The first 8 rows are patterns. Each new row is the sum of 2 different patterns, raised or lowered, with some noise. Before adding, each is slid sideways (what falls off one end comes back at the other) and multiplied by a number that may be negative. Names go in the order of the patterns.
Known rows, each followed by the names of its patterns:
[ 31  -9  -1  26   0   7 -22  -1  -5  39  15 -11  13  10  -3  18  39  11
  -9  -4  -1  -2  -2  15  -6   6 -18   8 -12  23 -43 -13  26 -16  -6  -5] => lekop
[ -9  17  12  -1 -22   2 -10  10  -4  16  16   7 -20  26  -2  15  26  -3
  -2  -5  15 -36  39  -7  -7 -10  10  -9   5   9  -1   3 -19  27 -12  15] => lev
[ 15   2 -11  -3   6  14 -29 -29  19 -27 -16 -16  11  12  10  -8  -2  14
  -8   8 -10  -4 -12 -24   6 -14  20  -8   8  -6 -31  13 -12 -17  11 -22] => rep
[ 13  -6  12  11 -21  -6 -23 -15  -2   1 -18   3  17  10  -5 -21 -14 -20
 -37 -13   7   5 -40 -13 -21  -6  17   2 -18   0 -22  15 -14  13  19  -3] => fet
[ 14  26  16   0  21  -6  22 -13   9   2  22   0  -5 -18 -17  27  15 -13
  -1  -1  36  19  10  -6 -20   3  18  19   0  18 -18 -16  15  -3   7   7] => zolir
[ 12 -27   8  17   7  28 -20 -21   4 -19 -17  -9  -7 -12  21  21  -2  -3
 -10  18   1  17   1 -15 -15   8   2 -22   7   3   7  25 -14 -22  -7 -20] => zilur
[ -1  -4  20 -16  20  11  16   0   8   7  -9   9  25  27   3  16   1 -11
 -24  -4 -10  26  13  31  -1  -2 -21 -17   9   3  16   3  24   8  43 -12] => fetik
[  3   0   9 -16   4  27   6 -16  17  -2  -7   8  22 -14 -26  -5  11  -1
 -12   0  -5   8 -15  21 -18  18   0   0  -6  22  19  -5  -6  -7  -1   3] => linid

New rows, each followed by the names of its patterns:
[ 15  18  29   5  29   5  28  34  13 -12  17  -5  48  18  52  33  15  15
   2  35  29  15  17  18  14  48  14   5  19  44  16  29  10  21   5  -2] => fet fetik
[ 10  30   4  19  -7  14 -14  43 -26  11   2  -2  -9  -6  19   7  44 -14
  14  12  19  -5  32   3 -23   5  25   8  -7  26  -8  -3  12  28  16  17] => lev linid
[-35 -24  -7 -46  -4 -63 -41 -16 -58 -43 -29 -19 -26 -44   6 -32 -24 -61
 -25 -25  19   1 -56 -28  -6 -27  -9 -25 -34 -39 -24  -8 -28 -42 -29 -29] => lekop zolir
[-19   6  12  -4  -8 -22  -8 -27 -17 -24  15   1 -34 -18  -6   4   9  -4
 -21  -3 -19  11 -13  13   3  -3  26  -3  -4  18 -21 -11 -16   0 -13 -18] => fet linid
[ -5  12  -7  24  12   2   8   1  32  32  31 -16  17  40  13  11 -25  -3
   8  22  32  19 -14  -1  34   3  21  40  -2  14  13  23  -9 -27  -4  22] => zolir linid
[  5 -17 -22 -29 -30 -22 -34 -37 -13 -36  -7 -30  -1  -7 -24 -23 -31  -9
 -11  -3 -14 -35  -1  -5 -25 -26 -41 -26  -5  -3 -25 -39  -9   1 -42  13] => rep zolir
[ 11  16 -10  -4  21  -9  27 -42   2  -5  15  37   6   0   2 -15 -25  -4
 -19 -12 -11  37   5   6 -21  38  -9  15  -6  -9 -14   8  17 -23  -9 -13] => zilur fetik
[ 14   6  -3 -59  16 -15 -24   9 -22   4 -18   3 -80   7 -10 -31 -30  -2
 -37 -44 -15  -7  -7 -29  11 -22 -14 -18  -4  13 -22 -23 -32  15   7 -41] => lekop lev
[ 30   7  49  65  25  25  27  60  34  44   6 -14  17  36  25  22   5  17
   4  11  32   0  23  23   2  33  17  18  41  37  20  50   6  24   1   8] => fet zilur
[ -2 -16 -13 -15 -17 -21 -28 -10 -26  -7  -1 -25 -24  -8  37   3 -18 -31
 -41 -22  -7   7 -26  -2 -51 -30 -17  -8 -45 -25   9 -10 -11 -24  18 -33] => lekop zolir
[  8  -9 -30 -18  19  19 -30  16 -23  50  15   6 -13   0  18   9   9  -8
  13 -16 -14  13   4 -11   9  35  30  -2  16  15 -14  26   9  -8 -25  12] => zolir linid
[18 19 -5 11  7  2  7  3 -5 16 49 35  7 13 15 29 18 24 28 -9 16  9 15 -1
 25  2  7 37 10  2 10 -2 21 -5 15 40] => zilur linid
[ 28  -7  21  11 -15  24  59  34 -22   6   1  12  35  35  -1  26 -12  40
  -1  51   3   7  55   2  26  27  29   6   0  30  20  28 -12  22  31  63] => lekop fet
[-33   0   6  11  -9   5  23  56 -30  13   3  23 -29   4  -3  14  -2  -7
   6 -19   9  21  27  15   5   5 -30 -21 -14  -8  43  -4  30   6 -16  -8] => rep fetik
[ 20  22  30 -27   1   7  -5   9  -6  29   8  20 -35  12   8  12   0  11
 -10  -8  13  14   9   4  10  13  -1  14  12  13   6  40  -5  35  35 -14] => lekop linid
[ -1   3   0  32 -44 -27 -33 -30 -42 -22   4 -45  13  18 -32  -2 -43  -3
  -9   1 -24 -48  -6  17 -35 -16   3   0 -22  -6 -42 -33 -24 -51   0 -53] => rep zilur
[-15  -7  14 -22 -46  -7 -26  -7   9   3  -5 -34 -29 -32 -43 -35  -6 -43
  -9 -57  -2 -40  -1 -78 -33  10 -20 -11 -46  -2 -19 -20   5 -50 -30 -48] => lekop zolir
[  0 -40 -28 -44 -14 -27   9  -5  -9 -24 -22 -37  -4 -13 -78   8 -10  -8
 -59   5 -32 -47 -31 -23  -8 -23  -4 -58 -51 -34 -28 -39 -15 -19 -23 -22] => lekop fetik
[ 17 -18 -11   3  33  24  -7 -16   0 -16  10   5   4  21 -19  19 -15  31
 -32 -25  21 -30 -15  -4  33 -21   2  39  10   6 -36  -8 -18  11   5  -4] => lekop fet
[-19  10  -8 -22 -18  12  -3   4  18  16 -14   9  16  18  -5  11 -33  53
  33 -12  33   2  28 -28   1   2 -39  19  13  20  18  21 -21  -4  23 -21] => lekop zilur
[ 27 -16  12 -36  -5   4  -1   4  17  30  -2  26 -20  -4  -5  14 -17  17
  -8  12  18   8 -11   3   2  10  24  16  -1 -24 -18 -13  -8 -22  16   4] => fetik linid
[ 26  21  50  12  38   0 -19  42   6   9  33  11  51  32   9  32  19  47
 -16   2  37  13   6   2  15  16  49  23   7  29  12  53  24  22   3 -18] => rep zolir
[ -5   7  25   6  16  15   1   9   0   7   1 -11 -18  39  14  -2  10  16
 -10   7  18  -5 -19  -1  24   1 -18 -10   4   3  -5  33   7  27  15  -8] => fetik linid
[24  8 50 48 26 18 -6 36 14 54 -1 34  2 11  8 -3 31 30 39 43 29 15 38  3
 53  2 -2 14 53  0 17 11 -4 21 46 32] => zolir linid
[  2  32  40  29  25  16  38  27   0  25 -21  70  48  -3  49  39  31   3
  37   4 -18  22  17  45   6  24 -22   8  40  23   6  21  24 -14  10  22] => lekop zilur
[ 23  10  13  15  27  23   9  31  19  60 -14  25   1  38  -9  18  23  45
  13  29  11  13   8  20  29  33   5  19  -4 -22  18  11  38  12  65 -17] => lev fetik
[ 10 -11  -9  14  34  18  54  -1  24  -2  -7  24  24  41   1  20  35  42
  -5   4  19  43   8  29  24  40  10  29  17   4  17  26  47  10  47  13] => rep fetik
[-20 -13   5  -3  -5   2 -26  33 -29 -24  -6 -12 -13   6  -9   0  -5   5
 -28 -38   8 -12   0 -20  10  -4 -13 -34 -16  -9   3   4   7 -13 -21 -44] => rep fetik
[-24 -27 -15  21   2  -6  17 -31 -16 -50  -9 -12  34  16 -25  -2 -15 -13
 -15  12 -36  -6 -12  -6 -27   1 -15 -22 -17 -25 -10 -25  14 -49 -41 -13] => lekop fetik
[ -5  -3  -2  15   2   1  -7 -29  16 -22   1  20  25   0   1   0  11 -38
  22  15  32  11 -12  -6  -5   0 -28   2 -41  19   6  14   1  12  -7 -21] => rep fetik
[ 13 -29 -26 -30 -11 -47  11 -27 -20 -39 -12  -9 -15 -26 -10 -22 -40   5
 -15 -19 -46 -11  -3 -22 -47 -20 -32  -9 -34   5 -22  -4 -36  -2 -26   5] => lev linid
[-42  -1  -1   3 -38 -30   6 -14   1 -20 -16 -26 -35 -14 -12   5 -42  -7
  -5 -56   5 -16 -33 -18 -20  23  -5 -29 -13   5   3 -36 -46  20 -54 -11] => rep linid
[  0  -1  -2  26   5  11  19  -9  16  10  43   7  17  22  20  -6  14  -1
  30  -8  37  10  17  -5  36  -8   9  37  13  17   7  21 -19  43  -2  18] => lev linid
[  2 -10  15 -17 -33  13   9   9 -18  -8  24   3  19   5  11 -18  27 -18
 -13  -9   7  -1  -4  18  31  15  -6  -6  26   9   8  16 -17 -22   9  11] => fet linid
[ 19   3  43   2  13  17  33   8 -16  -3  15  20  32  25   2 -12   2   7
  23  32  18  39  18  23  -8  -9 -11  22   6  40  17  24  12   9   3   5] => zolir fetik
[ 24  49  32 -15   1  34  39  33   7  34  23  18  32  52  17  24  27  -7
  34  48   8  42   3  27  -2 -19  10  10   9  14  -7  46  19  38  17  23] => fet zolir
[-28 -17 -33 -26 -27  -6 -33   5  -4   8 -37   3 -14 -53 -34 -19  -2 -34
 -42 -24 -53 -18  -2   9 -29  -8 -65 -12 -17 -12  -4 -13 -15 -50  -9   6] => lekop fet
[-17 -13  22   7  20   8  -3 -10 -10  11  -1  -5  21   5  25   5  10  -2
  22   8 -12 -16  33 -17 -10 -20   2  31  21  -9   1  13  24  23   3  -2] => rep zolir
[ 5 51 30 41 12 -6 22 38 26 37  8 30 10 -1 34  7  8  9 23 25 28 43 26 10
 28 50 22  1 14 32 36 35 31 58 19 28] => fet linid
[ -9 -12 -18 -14 -18 -31   0  12 -18   1 -27  20  -8   9 -20 -13  -9  18
  13 -36 -10  10   3  16 -39 -31 -15 -10  22 -22 -12  -6   3   3   0  -1] => zolir zilur
[45  9  1  6 39 20 38 25 17 20 33 45 25 -4 35 53 31 45 10 57  0 27  6  4
 39 47  3 22 42 37 36 32  9  6 26 20] => zilur linid
[-10  13 -28 -23 -29  -4  15 -13  22 -26   3 -31 -16 -22  12 -41  16 -12
   5 -35  -4 -27   8 -41  -2 -24 -34   6 -10 -20 -39  28 -53   2  14  25] => lev fetik
[-16 -33 -23 -23 -20 -20  -4 -23 -21 -57  -9 -26 -10 -11 -25 -14 -23 -14
 -69   5 -43 -53 -42 -10 -26 -44 -23 -38 -24 -31   3 -47 -10 -46   0 -21] => lev fet
[  9  -3 -20   1 -14   2  25  29 -14  10   0 -13  -3  -2  12   4  -3   7
 -27  -8 -10 -11   3  13  31  16  14 -42 -29  21   4  16 -29   5  -2  43] => zolir fetik
[-12 -16  16   6   6 -30  -1  -8  16  12  11 -22   7 -30 -22  46   8 -14
   7  26  -7  -9   3  -9  13 -34  11 -18  51  10  -6  -5  15  10  38  55] => lekop zolir
[-31   1 -41  -3 -35   0 -11 -14 -22 -24 -21 -29 -19 -16  -6   6 -48   8
 -12 -19  15 -36 -24 -18  -9 -56  -1  -6  -7 -46   5 -18  -6 -22 -33 -28] => lev rep
[  4  10 -17  24 -35  -1 -24  14 -10   2   8  -2  -3   2 -19 -21 -20  -1
  11  -6 -10  -9  -6 -24 -16 -33   1 -15 -11 -21  -7 -22 -52 -11 -22  -2] => fet fetik
[-28  13  -3  15 -27 -58 -28   5 -23  -9 -37 -11 -29 -53  -2 -48  -2 -32
 -32  -6   1  15 -11 -24 -29  -5 -23 -37 -31 -10 -13  -5  17  18 -20 -15] => fet linid
[14 36 22 55 22  4  7  9 34 41 28 10 38 15 68 -8 25 29 46 25 26 19 39  8
 18 22  9 22 58 61 24 35 17 22 -1 29] => zilur fetik
[-33 -35 -17  -3  -4 -35  -6 -30  -4   1   8   1 -19  14 -31  -7 -22 -22
  21  -8   4  16 -27  21 -28 -25  -8 -28  -2  -7   9  23 -15  15   4   9] => rep zilur
[-32 -13 -32 -62 -27   4   3 -21  -8 -22 -46 -40 -31 -18  -7  -3 -16   8
 -14 -62 -26 -11 -19 -34 -15  -3 -37  14 -40  -9 -27  -3 -68 -18  -8 -20] => lekop fetik
[-14  -6 -34 -37  -6 -42 -25 -75 -14 -28  10 -27 -19 -29 -23 -39 -10   1
 -19 -22 -34 -44 -46 -28 -25 -28 -10 -20 -15 -25 -26 -66 -58  -2 -34 -13] => lekop fetik
[  8  21  -6  11 -19 -13  12  15   2  14  22  17   7 -11  12  -7 -36  -3
  29   4 -18   6  -9  -8  35  30   1   6  -6  31   0  23  22  19   9  19] => fet linid
[  9 -25  15 -39  -5 -17 -15 -32 -33  10 -31   5 -25  -5 -30 -23 -20  24
 -18 -27 -26   8 -43 -26 -13  -1 -58   3  -2 -34 -19 -11   3 -27  27 -57] => lev linid
